The rows are grouped in 4 different ways at once. Each group adds its own fixed numbers to the row, and there is some noise. The rows also spread widely along 15 directions, which tell nothing about the answers.
Known rows, each followed by its group in each grouping:
[ -7  -1  24  15 -31  -1  49  22   6 -50 -24  14 -13 -21   0 -26   7  19
  27  18   9  19  15  22 -14   0 -33 -10  45  25   2 -16  -4 -16   5  10
   3  37  11   4   1 -13] => D Raba z218 z910
[ 41 -18   8  10  11  -2  44 -16  36 -21 -31   3 -14   5 -28 -27  15 -24
  12 -26 -10 -21 -34 -10  18  24 -27 -26   5  11  -4  45 -21  42   2 -13
  -8  79  51 -20  -5  -6] => F Mogo z617 z344
[ 59 -51   2  28   9 -24  36 -10  54   1 -38 -10  -5  -1 -17 -15  15  30
 -43 -17 -21  -5 -11  -6  40  22 -53 -14  -5  30  19   3 -35 -17  26 -22
   2  30  10 -70  23  27] => F Gam z984 z910
[ 59 -34 -37   3  30  -6 -13 -10   8  42  20   2 -21  15  -4  -5 -12 -37
  14 -21 -53 -41 -17 -23  19  41  19  -1 -17 -22  29  47  24  28  -9  -2
 -16  18   9  10 -16  14] => R buv z218 z550
[-18 -16 -10  10  17  30 -20   3  24 -23 -26 -34   2 -29   6  -7   8  34
 -10 -31  26 -19  16 -55 -43 -32   4  12 -37  -9 -15 -16 -12   5 -24  25
 -12  27   9   8  -9  13] => Y Gam z668 z344
[ -2  -2   9  -4  13  34  46  30  26 -15  -8  31  40   8  -5  14  20 -25
 -22 -16  14 -28 -34  -2 -20 -13   7  14   2  -2 -16  17   7  48 -40   9
 -25   7 -19 -16   0  44] => Y Raba z728 z550
[ 34 -12 -40  20 -32  37 -24  36   0  -2 -33   8  -6  28  17 -12  31  44
  34  -2   4 -30  33 -29 -18  10  -9   4  -7  19   9 -28  13 -14  13   4
 -14  11   2   6 -11   3] => R teb z677 z344
[ 26 -34  15  16 -15 -22 -35 -34   5  30   7 -43 -18 -14  42 -12 -17  16
  -7 -28  22  48 -18  24  -5   2   9  38 -24  33  66  -3  14  -6  20 -19
  -3 -39  14   2 -24  32] => Z Mogo z677 z910
[ 19  -3 -21  -7  19 -22  25   7  12  -6  27  19  -6  21   6  15 -21 -12
 -68 -19 -17  12  14   9  -1   6 -24  -6  16 -23   2  34 -32  -1  -6  17
  18   0   3 -28  33  10] => D Fubo z617 z910
[ 10  17 -40  28   7  38 -16   5   0 -30   3   8 -11  15  12 -13  36  10
  -2 -12  68 -14  60 -24  -2 -19 -13   1 -14 -28 -10  -1  -9 -30 -30  28
  10  12  18  22 -24  -3] => Z Fubo z728 z910
[ -4 -18   5   1  13   6  -1   0  10 -28  13   0  61  -8  -5 -19 -27  12
  11  18 -52 -71  -7 -28 -55   3   0   2 -14  -3  -7 -47   1  -9  14  27
 -39 -24   1   2 -14  39] => Y teb z984 z344
[ -5  -4 -33  -5  -3  36 -13  46   2   7 -19   2 -16  10  16  21  19  17
   4 -28   7  -6  30 -30 -48 -12  27  12  -4 -16  -9   9  12  38 -37  17
  -8  24 -17  11 -11  -4] => D buv z668 z910
[ 47 -22 -12  -3 -12  36 -21  20  -3   5  -5  -2 -12  11  61 -41  31  22
  43   9   2   1 -32  -1  45  35 -26  48  12  29  -4   0  28 -17  51   9
  13  12 -40 -16  47 -21] => Y teb z677 z910
[ 35 -24  12  -8  18 -21  38 -18   7  -5   8  16  39  19   0   2   0 -29
   1 -42  -8  -6 -47  18  11 -12 -32   5 -16  34 -11  20 -16  28  -7 -15
  -8  -2  21 -20 -28  32] => Y Fubo z984 z344
[ 33 -16  -8  27  18   8   4 -26  20 -11   0  -1 -18  -9  15 -27  20  -9
  -7  -8  37   1  -1 -11  62  16 -34   6 -17   6   1  34  -9 -27  -3   5
  24  32  10 -11  12  -3] => Z teb z728 z344
[ 48 -24   5  24  34 -12   1 -13  26  10  54 -21  10   1  -6 -20 -14 -24
  29  -2 -19 -13  -1   6  21  50   7 -19   1  -5   9  -6  11   1  14  -4
  -8   4  28 -25 -69 -10] => R Raba z984 z910
[ -8  43 -21   5  21  22 -16  -1  27 -10   9  -7  -4  41  21 -13  16 -48
 -43 -21  40 -14  -3 -49 -19  19   9 -10 -13 -32 -34  46 -21  33 -25  13
  24  -1 -14 -14  10 -17] => D Mogo z668 z344
[ 27 -26  11  36   1 -19   3  11  28   1   2 -19  -2  -8  -7 -38   3   7
  36  19 -37 -26  16 -14   7  43  -8  -6  16  19  23 -39  19 -37  30  -9
 -10  -7 -27 -24 -31  11] => Y Fubo z984 z910
[ 34 -20   8  17 -10  20  42  37  27 -25  13  17  -9   1  -2 -13   9  17
  -3   8   3   8  -8  42  -4  20  -7  -3  39  -5  36 -17  10  16  19   8
 -19  30  21 -25 -10  17] => F Gam z668 z550
[  6 -42  35  19  -8 -41  -5 -27   3  13  10 -40  13 -33   7 -15 -41   6
  51  -1 -39   5  -9   7 -18  11   9   7 -11  51  32 -32  23 -12  13 -16
 -21 -26  12   6 -61  19] => R Raba z984 z910
[-15   5  14   1  -4   3   6  -1  21 -11 -50 -12  39  14   4 -26  18 -18
   0 -21  -2 -46 -35 -49 -56  -5 -10  14 -15  20 -15 -10 -11  22 -11  -9
 -23 -29 -32  -7   3  40] => D Raba z984 z910
[ 45 -16   0  44 -34  23 -33 -13  27  13   6 -15 -28  17   8 -20   1  -2
   4  22  28  -3   0  26  -4  43  28 -13  -2   6  77  -3  33  16  21 -15
 -27 -10  42  -3 -49  23] => Y Raba z728 z344
[ 18   8 -10  17  20  52 -19  21  21 -13  62  -5  21   7  19 -19   5  -3
 -11   7  40 -17  10  14 -40  24  36  17   3 -58  32 -32  21   8   5  32
 -31 -23  21   5 -48  28] => Z teb z677 z910
[ -5 -14  -9  22   8 -26   8 -17  14 -22  40  12  -3 -29 -10  14 -63   3
 -48  56 -49 -17  47   2   3  15   4 -28   1 -20  18   0  -1 -53 -12  38
   7  -8  17  -4  17   8] => Y Raba z677 z910
[ -1  19 -17  19  -8   2  14  24  26  -5  -4  17 -36  18  13 -19  -1 -29
 -40  45 -19 -11  22 -20  21  48  -3 -20  31 -16   1  40   8 -14  -6  12
  29   8 -56 -21  55  -8] => Y buv z218 z910
[ 19 -25   8  24  19  34  23  14  29 -38  15  -6  -9 -41  -2 -27  25  25
 -16 -11  65  13  10  31  -1 -17 -16  25  15 -30  37 -27   0 -15  -1  28
 -24  29  32  -1 -18  29] => Y Fubo z984 z910
[ -5 -12  21   0 -34  17 -25 -23  20 -18 -17 -42 -11 -12  49 -18 -20  44
 -39  -8  40  45 -32  18 -37  -8  -7  25  -8  26  21   0 -22  25  35   9
   0   3  29 -17  39   2] => F Mogo z984 z344
[-11   2  20  30 -19  26   3 -30  27 -32   6  -2 -19 -21  21 -19 -19 -26
 -30  48  43  10 -19  22  18  23   6  -7  -3   2  23  27   9  13  -4  20
   8  15  33   0  25   7] => D Gam z218 z344
[-26 -28  13  18 -13   9   2  27  43   2 -14 -21   1 -33   2  31 -28  42
 -53   3  -7  16  18 -11 -44 -14  36   8  -7  10  23 -11   9  19 -22  10
 -12   4 -20 -28  10  32] => Y teb z984 z550
[ -2  -1 -14  18   5   1  19  24  24 -34   8  11   8  -2 -18  -7 -25  26
 -16  37 -61 -51  47 -33 -33  24  -2 -35  24 -25 -13 -23 -12 -29   3  36
  -8  21  -4 -16  18  -4] => F Raba z728 z550
[ 54  -7 -32  26  -6  10  28  39  16 -23 -36  21 -27  24  -3 -34  59  33
 -21 -32  40   4  31  -5  11   0 -65  -1  29  -8  28 -10 -30 -42  14  -2
   5  29  -2 -18  13  16] => D teb z218 z344
[ 11 -14 -44  10 -16 -14 -16  -7 -35  15  14  34   9  12  17  32 -35  -4
   0  23 -31 -15  44   1   7 -14   0   3 -23  21  16  11  22 -39 -31  14
   7 -49  -5  30 -10  25] => R Raba z218 z910
[  8 -12  -5  29 -16  16  13  -3  34 -51  -3   4   5  -5 -13 -18 -16  31
 -28  43  -9 -30  33  -7 -16  13 -19 -31  11  -2   5 -19 -17 -21  24  26
  -8  27  40 -21  18   0] => Y teb z617 z910
[ 30  -6   0  36 -16 -41  14 -27   3 -22  20  15  -7  12  -7 -24 -27  -7
 -10  25 -18  -9  31  16  11  25 -28 -34   6  13  43  -7 -10 -55  13  -1
   8 -17  34   4 -26  20] => Z teb z677 z344
[ -3  17 -20  17   7  16 -35  14  10   3  16 -31 -10  20  36 -11  14  13
 -19 -33  48  19  37 -27 -37  -2  11  18  -9 -20  -1  -9  -7  -8 -10  11
  14 -25 -20  -1 -24   1] => Z Fubo z728 z910
[ 35 -19 -16  35   3  22  27  -9  36 -48 -22  12 -14 -12 -34 -22  26  29
 -40   0  42 -26  32   1  -3 -15 -36 -24   2 -28  32  -8 -29 -24  -6  21
 -21  41  63  -4  -6  27] => Y Raba z728 z910
[ 26  -1 -16  32   0 -56  -5 -16  12  21   5 -11  -6  39   8  -1  -6 -15
 -40 -26  -5  13  31 -18  14   4 -26 -15 -15  32  18  14 -18 -50  -4 -26
  33 -51 -27 -27 -21  29] => Y Fubo z218 z550
[ 20  -1  39  14   2  24  26   6  38 -43  13 -18   1  -9  20 -73  19   3
  -1   8  31  -8 -48  24 -23  45 -24   8  39 -17  23 -26 -12  14  55  11
 -22  22  15 -20  10  13] => Z buv z728 z344
[-45  -3  14  13 -19  -9   0  12   7 -21   7  -7 -17 -36  27  -1 -45  28
 -34  50 -27  14  33  -6 -29   7   8   6  23   0   8 -10   3 -34   3  34
  17 -12 -35  -1  50  -6] => D Mogo z728 z910
[ -2  16  13  16 -18  36  -1  -6  -8 -45  36  -5 -11  -3  46 -27  12   2
   6   2  97  56   8  46   6 -13 -18  22  17   9   7   2   0 -11   9  22
  20   3  38  11 -16 -18] => D teb z617 z910
[  9   9 -34  -4  -1  -5  26   1   1 -40 -28  37  -6  23  -8 -22  -4  -8
 -25   5 -35 -54  11 -41 -19   4 -39 -22   5 -24 -17  25 -30  -6 -14  27
   2  27   3  15  47   4] => Z Gam z668 z344

New rows. What belongs after each?
[ 30  17   5  15 -16  -7   0  -2   2 -13  42   5  18  51  14 -30 -13 -26
  26   9  -8 -10  -2  18 -21  45  -2 -25  18  12  12  -8   3   9  31  -8
  -3 -22  27  -9 -53  -2] => Z teb z617 z344
[ -1   5   8   8 -25  -6  11  -3   7 -16  -5  -2  18  26   0  -7 -15  -8
  -6  -7  -8  -9  -2   0 -58  -1   4  -9   4  17  17  -4  -4  20   0  -8
 -19 -24  18   1 -29  33] => F teb z617 z910
[ -1  -5  21  15 -18   8   1   1   8 -13  -7  -2  32   2   1 -15  -5 -14
  42  12 -10 -37 -16  -7 -40   9  16  -2  -8  29  12 -29  25  13  -3  -3
 -33 -20  10  13 -50  31] => Y Raba z677 z344
[ 16 -17  15  -1 -33 -20  -3 -23 -17  -4 -22  -3  22  11  44 -21  -9   7
  20  -2  -4  11 -35  14   4  -4 -40  29  -8  67  12  -9  -1 -20  26 -14
   3 -43 -16  -4  15  27] => F Raba z984 z344
[ 45 -16   9  21  16 -29  -5 -39  28  18  22 -17  14  24   2  -8 -11 -32
 -26 -27   9   1 -24  10  12  26 -10 -13 -24  16  28  15 -17   9   7 -23
   0 -29  32 -34 -44  27] => D Raba z984 z344
[  1  -7  18  -2  18   8  28   1   3 -14  20  -2  25  -8  16 -11   8 -14
 -22 -35  45   9 -28  24 -33 -27 -10  32  -2  -7  17  -5  -6  13 -17   8
 -21 -26   5   8 -24  54] => R buv z728 z910
[ -9  25 -19  12 -38  13 -11  46  -3  -9 -15   6 -42  26  20 -19   0   7
   4  15   0   7  36 -17 -43  19  12  -6  35 -16  24   5  14  -2  -7  12
   4   3 -36  18   7  -6] => F teb z984 z344
[ 16   7 -27  31   6  32   9  19  49  -9  -8   9  -5  31 -27  11  20 -16
 -43  -6  25 -30  34 -24 -23  18  21 -32  -4 -31   6  19  -9  37 -31   5
 -12  24  27 -27 -24  18] => D Fubo z617 z910
[-15  -7 -18  12  -9 -40  -2  -1  19   6 -21 -14 -23   3  12  10 -38  16
 -60   9 -41   4  38 -43  -8   7 -13 -19  -8  15 -10  22 -25 -31 -14   7
  36 -13 -42 -23  49  -1] => R Gam z984 z910
[ -6 -25  23   9 -19 -34  -4 -35 -14 -14  -8 -27 -36 -47  41 -26 -33  17
   8  -3  15  52 -10  15  21 -11 -37  27  -3  46  25   9  -4 -48  10   6
  25   4   8  24  28  -6] => R Raba z677 z344
[ -2 -30  10  15 -15  -6   0 -38  11 -17 -53 -19  -6 -26  11  -5   7  21
   5 -32  27   8  -8 -25   0 -41 -26  14 -38  54  -2  15 -16   2 -15  -5
   6  28  29   7  10   5] => D Mogo z668 z550
[-25   7   8   1  -5   8  36  18   5 -57   5  15  21 -21   1  -8 -16  25
 -32   5  12  -1  16  11 -59 -32 -19   3  18 -16   4 -27 -24 -18 -10  35
 -14   0  18  13  10  33] => F Mogo z218 z344
[ 15   1  -8  30 -30   7   4  24  -7 -14  10  21 -38   4  11 -19   4  -7
  45  42  -1   2  37  17  20  31   2 -19  30  15  26  -1  37 -22   0   7
  10  19  -6  16 -25 -19] => Y buv z668 z344
[ -7  25  15  19  -6  -7   3 -23  -4 -25  24  -8  -3  19  27 -19   6 -29
 -15 -20  71  34   7  13  -8 -16 -17   2  -3  12   3  17 -15 -14 -15  -1
  22 -29  17  10 -34   5] => D teb z728 z910
[-19   9 -11  15  -8  16 -45 -30  11  -7  29 -16  21  13  24  12 -41 -15
 -33  20  10 -15  16 -23 -29   3  31  -7 -41   5  -4  13   4   7 -12  19
   4 -36  21   1 -11  13] => Y teb z617 z344
[ 12  -3 -34  13  -9  18 -20   3  25   4 -30  -8 -45   9  19  11   4  17
 -45 -10  22  16  26 -33  12   6  -1  -6 -18  -4  -4  44 -16   2 -23  11
  27  39   2 -19  42 -15] => F Raba z677 z344
[ -7  11   3  14   5  50  -4  13  17 -22  13   3  48   2  32 -11  23   0
   2  12  52 -18  -1  -3 -14  -3   8  26 -14   2 -22 -23  12   6  -9  20
  -7 -25 -14 -10 -14  19] => Z Mogo z984 z910
[ 22 -41 -31  -1 -13   6 -26   9  -2  21 -12  -5 -40 -15  26  15 -23  48
 -13  -2 -33   9  19  -8   4   0   4  21  -4   3  28  20  14  -7   3  21
   1  23  -7   5  41  -6] => Y Raba z728 z550
[  6  -8 -27   2  13  39 -16  -7  20 -30  -3  -4  50   5  15   8   1  39
 -38 -14  23 -35  16 -29 -31 -21 -20   6 -38  -4 -36 -20 -35  -1  -2  31
 -10   0  33 -19  15  17] => Z Raba z617 z344
[ 59  -6  -9  15   2  18  -3  13  38 -24  16 -16 -19  26   8 -60  15  26
 -11  -6   6 -11  -5   4 -18  57 -24 -16  35 -36  29 -17 -24   7  62  11
 -14  36  33 -31   3 -14] => Z teb z984 z344
[  4   5  -8   2 -21 -17 -15 -19  -9 -28 -37 -14   7  19  35 -33   7  31
  -4 -30  15  -4   4 -31 -31 -23 -55  17 -19  35 -14 -16 -39 -37  19   5
  13 -18   0  10  26  12] => Z Fubo z677 z344
[ -4   7  38  36  -6   6  71  19  64 -32 -16   7   2   1 -38 -22   8 -43
 -11  13   5 -22 -24  -4 -22  34  13 -44  30   2   8  20   2  52 -20 -13
 -19  46  15 -29 -25  19] => R teb z218 z550
[ 33  -9  -2   7 -36  -9  -3  26 -10   4  25  -1 -23  23  33 -11 -18  20
  25  16 -25  33   9  41 -14  37   2   0  44  19  38 -17  22  -4  39  -3
   0 -12  -2 -12 -19 -15] => F Raba z668 z910
[  2  21   1   4 -10  -5  29   8  10 -17 -23  13  11  42   8 -27  17 -30
 -30 -25  17 -22 -28 -17 -37  -6 -26   3   7   5   7  15 -19  13 -11  -6
  -7 -32 -21   2  11  45] => R Gam z728 z550
[-10   1  10  -8  -4   3  57  45   0 -29 -21  38  -2 -14  -5 -24   1 -14
  45  21 -57 -36  -9 -13 -20  22  -2   4  46  -7 -11   5  23  12 -15  19
 -13  43 -37  19  21  -2] => Z Mogo z677 z910
[ 33  -8  -2  21  -8 -54   5 -20  -9 -15  -7 -11 -30  12   2 -57   0   3
   6 -20  -8   6  20  -5  -7   7 -56  -7  21   7  46 -11 -25 -64  30  -9
   7 -21   5  15 -15   9] => D teb z984 z910
[ 14  -8 -27  -8  -7 -16 -16   6 -35  26  47  12 -28  18  36  34 -36  -2
  -1 -25  -7  46  27  30  -6 -12  23  13  -3  -1  28  32  20   6 -30  11
  19 -20   4  29 -31   0] => Z Gam z728 z550
[  0 -27 -31   5  -4  33  -8  16  18   3 -18  11  -4 -10  11  44  -7  35
 -29   3  -5  -4  34 -20   5 -15  12   3 -22   8 -21  23   4  11 -35  22
   8  32  -3 -18  26  -7] => Y Raba z728 z910
[ 17  26 -11  18 -25 -27  -1  -6  -3 -21  12  13 -17  52   7 -36 -20 -25
  13  30 -46 -30  21 -19 -14  52 -20 -46  29   5  -2  14 -11 -20  26   3
  19  -4   3   3  -1 -29] => D teb z728 z344
[ 20  27 -65   5  -8  21 -68  12 -12  10  -3  -6  13  66  35  -8  18  20
 -19 -17  16 -34  53 -54 -48   1  -8   5 -22 -19  -9 -19 -15 -30   3  17
   5 -63 -24   5  -5   3] => D Raba z984 z910
[ 40  -2 -24   3  11  -2 -12 -22  -1  -7 -17  -3   3  25   7 -32  26  -4
   8 -53  17 -28  -7 -33 -18 -13 -26  11 -26  -5  10  11 -20  -5  -2   0
 -10  -1  27  23 -18  20] => Z Mogo z677 z550
[ 18  13 -20  19 -29  15 -59 -21  -2   4   1 -17  20  57  49 -20  -2   4
  35  23 -14 -34   6 -41   1  42  -6 -17 -29  50 -44  -9   0  -7  36  -3
  27 -30  -7 -21  -6 -35] => D Gam z728 z344
[ 39 -12 -43  13   1  -8 -43 -11 -10  18 -15 -14 -11  34  31 -26  17  19
 -29 -40  16 -16  13 -39 -11  -8 -36  26 -29   0  34   0 -18 -47  14  -2
   3 -46 -19  11  11  37] => R teb z728 z344
[-11  19   3   3   1  44  -3  -3  -3 -30  29  14  41  15  19  -9  -4 -35
  38  17  19 -36 -16  -7 -22  -1  26   6 -11   1 -30   5  23  35 -24  25
 -14  -4  15  20 -31   2] => F teb z984 z550
[ 52 -22 -30   6 -11  36  17  -4  11 -28 -23  20 -27  14  -1  -8  26  19
   0 -27  39  -5  -4  11  11 -14 -27  -2  -5   0  11  32 -14  32  -5  15
 -12  72  76  11   9  -5] => R Fubo z677 z550
[ 29   0  15  -7  19 -29  28 -18 -11 -19  20  -2 -14   5  15 -53   2 -37
  43 -33  -6   7 -32   8   4  17 -33   9  23  -2   6  22  -7   3  14  -1
   4  17  13  21 -25 -15] => Z Mogo z668 z910
[ 32 -36 -21  13 -13  27  -4  22   7   9 -15   5 -28 -12  31  12  24  42
 -25 -22  52  43   9  25  34 -28 -17  40  -7  18  37   9  12 -13  -8   8
   9  10 -10 -10  20  23] => Y Gam z984 z550
[ 29  29 -49 -11   7   2  15  36  -8 -31   7  22 -20  57   6 -17  23   7
 -12 -38   3  -7  40 -22 -37  -1 -35 -16  31 -39 -21  12 -38  -2  -2  23
  14  24   6   1   2 -23] => F Fubo z668 z910
[  7   5  -8  21 -40 -28 -16  18  -8  -4 -11 -17 -36  20  25 -32  -6  30
 -14  -4   2  26  38   3 -51   6 -19   0  28   6  55 -30  -6 -45  26  -3
   5 -44 -17  12 -10  18] => D Gam z218 z910
[ 16  15 -29  22  -8   7  -5   1   7 -49  12  -2 -45  15   8 -29   4  33
 -14   3  24   6  61 -13  -5   8 -35 -30  26 -25 -11   4 -37 -36  16  37
  28  49  41   2  19 -51] => D Fubo z728 z550
[-19  -5 -17   9  -4  12 -25  27  10  12 -13 -12   0  -5   7  18  -5  17
 -28 -20  14  -7  34 -27 -62 -28  32  14 -22 -12  27 -15  11   4 -42  11
 -21 -30 -25  17 -28  50] => Y buv z984 z344
[  8  -6 -13  32   0 -23  -6   2  33 -25  -1 -30  11   4 -17 -25 -23  41
  -9  17 -49 -41  58 -47 -50  29 -17 -48   6  -3 -12 -48 -29 -44  29  12
  -4  -1  16 -26 -19 -11] => R Raba z218 z910
[ 20   9   4  25 -20  -8  13   5  31  -4 -39 -10 -42  21   8 -39  26 -21
   4  -8  16   7  -3 -23   7  39 -14 -14  21  12  16  32   0  13   2 -19
  15  27 -18 -14   4 -15] => Z Raba z668 z910
[ 35 -45 -13  -8  -5  14  19  33 -11  18 -16  28 -25  -9   9   3   6   4
  60  -9 -45 -11 -16   7  28  15   3  25  15  19  13  25  42  25  -9   4
 -12  54 -19  13   4  -1] => Y Fubo z728 z344
